There are 7 hidden switches. A switch that is on adds its own fixed numbers to the row, and there is some noise. The rows also spread widely along 9 directions, which tell nothing about the answers.
In the rows, zero is written as 128.
Known rows, each followed by its switches (1 for on, 0 for off):
[132 167 107 162 130 139 120 143 104 140 135 171  82 114 119 136  85 116
 147 117 144 163 138]
1 1 0 1 1 1 1
[133 134 134 143 156 161 101 136 159 166 114 130 136 181  70 134  93 152
 131 130 117 156 104]
1 0 0 1 1 1 1
[120  74 139 190 135 102  57 137 118 140 161 143  72  38  89 132  75  85
  97 104 174 143 122]
0 0 0 0 0 1 0
[165 131 148 124 143 163 140 127 170 180 127 122 130 193 145 139 143 166
 141 132 164 131 111]
1 1 0 0 0 0 1
[123 142 143 154 142 160  95 123 156 150 160 121 123 116  97 101 155 108
 118 104 176 142 156]
0 1 1 1 1 1 1
[121 160  99 110 116 153 143 107 156 128 127 133 128 139  88 108 144 131
 146 155 107 108 118]
0 0 0 0 0 0 0
[124 152 124 149 123 157 156 111 152 145 143 130  96 139 105  99 171 112
 125 136 159 147 138]
0 1 0 1 1 1 0
[114 127 130 145 124 117 170 115 137 131  89 109 123 183 126 119 129 112
 135 126 139 151 150]
0 0 1 0 1 0 1
[143 135 110 133 114 152 141 131 146 140 170 127 107 129 101 121 173 132
 118 136 170 126 119]
1 0 0 0 0 1 0
[148 168 146 135 106 125 124 140 118 159 139  99 145 104 169 124 170 119
 138 103 203 131 182]
0 0 1 1 0 1 1
[130 152  91 145  77  98 170 108 141 153  75 139  92 125 135 127 101 121
 184 139 148 123 141]
0 0 1 0 0 0 0
[126 157 133 127  98 123 121 141 119 131 131 107 158 143  98 134 126 129
 144 128 121 115 133]
0 0 0 1 0 1 0
[156 162 120 163 186 161 110  97 154 134 100 178  73  93 126 107  90  95
 127 113 131 148 163]
0 1 0 1 0 0 1
[160 157 107 136 156 148  95 135 141 127 160 157 128 107 122 136 100 141
 115  96 123 128 143]
0 0 1 1 0 0 1
[ 96 159 148 124  47  85 183 156  61 114 134  62 166 160 144 126 195 105
 152 127 163 129 169]
0 0 0 1 1 1 0
[107 120 154 146 132 116 137 155 100 123 122 100 115 174 131 133 132 117
 100 138 139 182 128]
0 0 0 0 1 1 0
[140 110 125 171 127 120 168 128 113 114 157 149  71 129 131 130 130  96
 101 114 151 151 136]
0 1 0 1 0 0 0
[ 86 109 172 139  77 107 172 154 106 139 123  71 150 214 112 122 146 117
 165 153 134 151 115]
0 1 0 1 1 0 1
[152 104 105 164 133 117 112  91 166 146 127 136 134 126  63 138 103 109
 119  79 155  87 140]
1 0 1 0 0 1 0
[107 113 134 150 105 119 174 105 149 133 116  82 141 172  71 105 162  98
 129 120 147 134 148]
0 0 0 1 1 1 1
[113 158 160 130 138 134 107 136 127 145  96  92 154 143 143 117 143 122
 134 119 159 153 169]
0 0 1 1 1 0 1
[150 106 121 199 142 138  87 142  94 115 226 178  57  36 121 133 124  84
  65  62 217 141 154]
1 1 0 1 1 1 0
[126 149 166 150 168 129  84 121 130 128  93 127 170 143 115 136  98 105
 127  89 125 121 173]
0 1 0 0 1 1 1

New rows. What belongs after each?
[140 120 125 159 132 143 139 120 154 146 139 153  84 138 102 121 101 126
 133 136 130 143  99]
0 1 0 1 0 0 0
[122 111 122 177 138 128 116 105 137 109 152 139 123 110  77 110 116  79
 112  71 146 112 164]
0 1 1 1 1 0 1
[128 174 119 125  95 125 128 159 103 145 152 117  94 105 169 125 167 134
 137 152 185 157 142]
0 0 1 0 0 1 0
[145 152 111 162 138 123 122 116 131 130 120 163 129 120  93 138  68 107
 151  92 106 112 145]
0 1 0 1 0 1 1
[129 163 112 124 110 144 106 123 132 141 140 130 145 118  97 125 143 136
 146 122 154 108 140]
1 0 0 0 1 1 0
[127 110 164 146 156 157 147 119 150 126 162  98 112 152 116  97 192  95
  94 123 161 148 141]
0 1 0 1 0 0 1
[121 155 115 139 130 152 139 135 125 112 151 151 125 158 101 121 118 127
 133 123  98 140 129]
0 1 0 1 1 0 1
[184 160 119 121 162 174 127 102 197 144 181 145 171 152 105 129 161 151
 107  81 132  71 144]
0 1 0 0 0 1 1
[109 140 126 167 136 140 109 120 140 135 117 134 111 143  78 113 101 111
 134 117 127 153 132]
0 1 1 1 1 1 0
[151 121 127 164 161 139 105 130 134 120 158 148 157 174  55 153  76 124
 115  80  94 109 122]
1 1 0 1 0 1 1
[125 151 128 147 112 117 124 165  89 132 112 142 120 180  99 156  62 137
 167 144  90 164  90]
1 1 0 1 0 1 0
[149 129 151 141 152 141 113 122 146 138 142 128 150 143 122 130 130 122
 119 105 140 105 141]
0 1 0 0 0 0 1
[140 172 120 139 178 167  99 137 115 118 125 171 109 137 109 133  90 125
 138 132  95 155 126]
1 1 0 1 0 0 1
[161 114 148 134 131 144 121 134 162 161 180 104 140 135 126 129 168 143
  99 109 179 114 127]
0 0 0 0 0 1 1
[185 138 140 154 123 130 151 117 173 194  96 135 117 159 153 149 104 153
 145 101 173 127 132]
0 1 0 1 0 1 0
[135 139 134 150 102  91 164 139  91 119 127 116 118 128 186 136 155 112
 106  90 190 140 184]
0 0 1 0 1 0 0
[117 120 140 151 145 152 105 114 164 154 154 113 117 136  91 103 150 108
 116 117 170 139 139]
0 1 1 0 1 1 1
[131 141 104 159 109 116 133 128 118 126 129 150 104  93 118 129  92 111
 139 104 145 131 156]
0 0 0 1 1 0 1
[136 102 123 159 131 135 117 152 118 130 164 139 113 146  93 143 100 136
 112 109 135 148 113]
1 0 0 1 1 0 1
[137 194 147 136 146 137  98 122 124 140  94 140 141 112 157 124 132 112
 141 105 157 126 184]
0 1 0 0 1 1 0
[131 156 128 123 131 151 132 171 113 124 171 122 124 172 118 136 129 152
 120 149  97 172 103]
0 0 0 1 0 1 1
[123 127 135 167  84 102 113 125 117 148 142 121 144  97  94 130 101  94
 171  99 157  93 150]
0 1 0 1 0 1 1
[132 154  70 151 112 133 143 144 127 106 165 180 101 137  76 143  76 144
 121 119  80 143 106]
0 0 0 1 1 1 0
[129  87 139 127  89 126 160 159 143 140 193  76 153 205 109 140 165 163
 116 137 141 120  90]
0 0 1 0 0 0 1
[ 94 136 127 132 115 147 112 125 145 141 112 109 119 138  79  99 133 121
 147 152 135 146 126]
0 0 1 1 1 0 0
[116 174 111 137 146 174 114 132  90  71 217 144 133 106  82 107 195  90
  86 101 129 127 166]
1 1 0 1 1 1 0
[126 169  94 155  96 144 143 150  97 111 220 161  84  65 126 114 159 108
 121 106 160 128 152]
0 1 0 1 1 1 1
[125 157 143 129 136 161 170 123 130 111 183  86 131 137 139  91 252  99
  80 109 190 146 189]
0 0 0 1 1 1 1
[ 97  79 124 189 139 100  91  97 135 133  74 138 107 127  21 127  37  77
 133 110 115 133 119]
1 0 0 0 1 1 0
[129 104 153 151  94  80 127 161 116 157  95  97 166 190 123 169  56 146
 166 116 120 134 114]
0 0 1 1 0 0 1
[114 137 147 129 103 131 100 135 145 176 103 100 134 116 112 115 111 129
 179 151 154 131 117]
0 0 0 1 0 0 1
[130 130 115 147 122 121 158 138 113 109 132 140 105 153 112 133 107 122
 119 136  98 151 115]
0 0 0 1 0 0 0
[107 125 168 120 115 137 128 159 121 132 155  82 144 201 120 128 165 143
 129 158 129 145 101]
0 1 1 0 0 0 0
[125 166 137 125 124 142 104 142 121 132 126 123 147 129 129 130 130 133
 136 124 136 130 144]
0 0 0 1 1 0 0
[168  97 105 181 125 116 140 135 142 140 168 155  70 107 111 144  89 124
  93  93 156 142 117]
0 0 0 1 0 1 0
[118 171 124 134 134 162  76 152 128 151 164 131 119  99 120 114 141 137
 125 126 163 163 142]
0 0 1 1 1 1 1
[121 125 118 163 111 104 113 112 126 131 131 126 108  78  96 118 116  87
 128 107 170 117 158]
0 0 1 0 0 1 0
[166 151  95 157 114 140 128 140 122 143 179 169 118 120 111 148 102 133
 140  92 144 113 130]
1 1 0 1 0 1 1
[142 103 131 154 144 153 103  82 177 127 172 122 174 139  41 119 158 105
  92  65 154  58 148]
1 1 0 0 1 1 0
[151 185 103 141 132 149 181 135 103 101 183 159  83 109 169 116 177 110
 115 118 146 146 166]
0 1 0 1 0 0 1
[168 175 108 142 146 160  63 134 152 162 171 169 104  23 135 122 116 130
 128  96 182 117 156]
0 0 0 1 0 1 1
[161 150 131 145 135 155 102 135 161 164 154 149 106 123 124 134 114 146
 127 121 152 139 110]
0 1 0 1 0 1 0
[161 113 159 158 203 156  97 127 151 125 169 148  98 122 140 126 128 115
  66  97 152 151 138]
0 1 0 0 0 0 1
[119 136 140 168 121 119 117 125 101 113 165 126 130  86 112 113 137  70
 114  81 169 116 186]
0 1 0 1 1 1 1
[137 167 142 128 119 150  87  82 172 159 103 131 174  89 107 112 135 111
 164  92 167  49 179]
0 1 0 0 1 0 0
[134 115 183 136 121 106 141 137 117 132 107  82 177 199 133 146 128 120
 138 109 128 120 136]
0 1 0 1 0 0 0
[ 77 156 136 148 126 130  81 135  98 109 131 126 118 111  89 107 122  86
 137 136 129 149 152]
0 1 1 0 1 1 0
[157 141 153 137 103 160 114 184 107 161 240 114 119 132 157 147 188 170
 106 110 216 141 110]
1 1 0 1 1 1 0
[ 73 130 145 126 121 146 113 114 137 103 140  82 160 163  47  90 178 100
 118 138 119 128 134]
0 0 1 1 1 0 0
[151 149 115 141 123 149 116 123 153 144 168 151 118 113 114 130 133 136
 128 119 143 106 121]
0 1 0 0 0 1 0
[114 161 139 135 131 149 113 152 112 125 153 116 129 159 107 117 139 121
 139 140 119 155 129]
0 1 1 1 0 1 1
[132 100 170 161 159 151  80 114 156 136 153 101 179 175  55 134 136 116
  91  67 155 107 141]
1 1 1 1 1 1 0
[110 162 111 151 144 175 120  86 163 133 148 144  96  90  88  75 171  90
 128 118 165 130 167]
0 1 1 1 1 0 1
[151 124 143 160 177 151 118 107 182 158 104 146  98 155 119 125 110 123
 101 112 153 157 131]
0 1 0 0 1 1 0
[146 116 107 152 117 134 145 110 155 141 155 147  73  88 121 112 144 113
 108 124 173 125 129]
0 0 0 0 0 0 0
[111  83 150 159 127 115  72 125 157 155 107 104 141 132  59 130  68 119
 138 113 134 120 106]
0 0 1 1 0 0 0
[118 161 107 134 123 160 119 103 163 139 141 130 142 111  66  99 149 113
 138 120 134 113 153]
0 0 0 1 1 1 1
[102  96 147 154  95  92 132 132 137 149  92  71 171 199  56 137  82 116
 161 127 113 128 113]
0 0 1 1 0 1 1
[162 149 150 119 165 165 106 124 169 162 121 126 123 134 152 122 150 153
 108 130 160 139 130]
0 0 0 0 0 0 0
[119 167 110 136 107 152 123 157 111 132 165 153  66 114 135 117 134 137
 145 161 141 167 107]
0 1 1 1 0 0 0
[ 89 102 176 140 109 109 168 130 107 106 127  55 135 208 109 108 187  86
 122 151 143 153 133]
0 1 1 0 0 0 0
[150 117  97 156 122 135 188  85 187 147 118 149 119 171  97 120 118 127
 140 105 135  99 137]
0 1 0 0 1 0 1
[128 135 136 180 165 133  81 117 123 129 110 157  80  83  97 115  77  79
 125 115 134 156 145]
0 1 0 1 0 1 0
[ 97 126 169 133 101 105 119 122 114 136 109  78 179 158 109 118 140  97
 168 122 143 101 154]
0 1 1 0 0 0 1
[149 155 105 158 136 121 151 115 131 141  85 159  98 164 121 139  92 117
 148 116 135 148 142]
1 1 1 0 0 1 0
[151 132 116 137 138 161 131 125 169 133 165 145 157 199  85 138 110 168
 117 101  98 111 103]
0 1 1 1 1 0 0
[146 198  91 126 123 171 142 153 134 150 178 152  77 100 167 115 176 155
 120 133 177 170 149]
0 0 1 1 1 1 1
[ 82 126 157 159 118 113 107 145 102 136 103 116  94 138 100 118  94  92
 149 156 130 174 120]
0 1 0 0 1 1 0
[146 174 124 117 108 161 130 182 100 145 181 150 108 165 173 159 140 185
 137 146 145 158  95]
1 1 0 0 1 0 0
[ 71 147 162 131  90 111  96 143  97 153  65 108 113 132 108 113  89 102
 208 190 117 151 111]
0 1 0 0 0 0 0
[116 129 147 154 126 136 138 123 133 128 129 118 112 144 112 113 142 105
 124 123 151 144 140]
0 1 0 1 1 0 0
[117 107 125 166 131 126  95 151 115 161 132 142  50  97 122 127  94 116
 132 145 181 184 108]
1 0 1 0 0 0 1
[124 163 115 143 133 156 105 126 143 146 136 130 112 111 106 107 139 120
 127 124 152 151 152]
0 0 1 1 1 1 1
[145 148 123 157 130 134 122 140 128 136 149 146 124 155 122 147 107 140
 117  95 135 146 136]
0 1 1 1 1 1 0
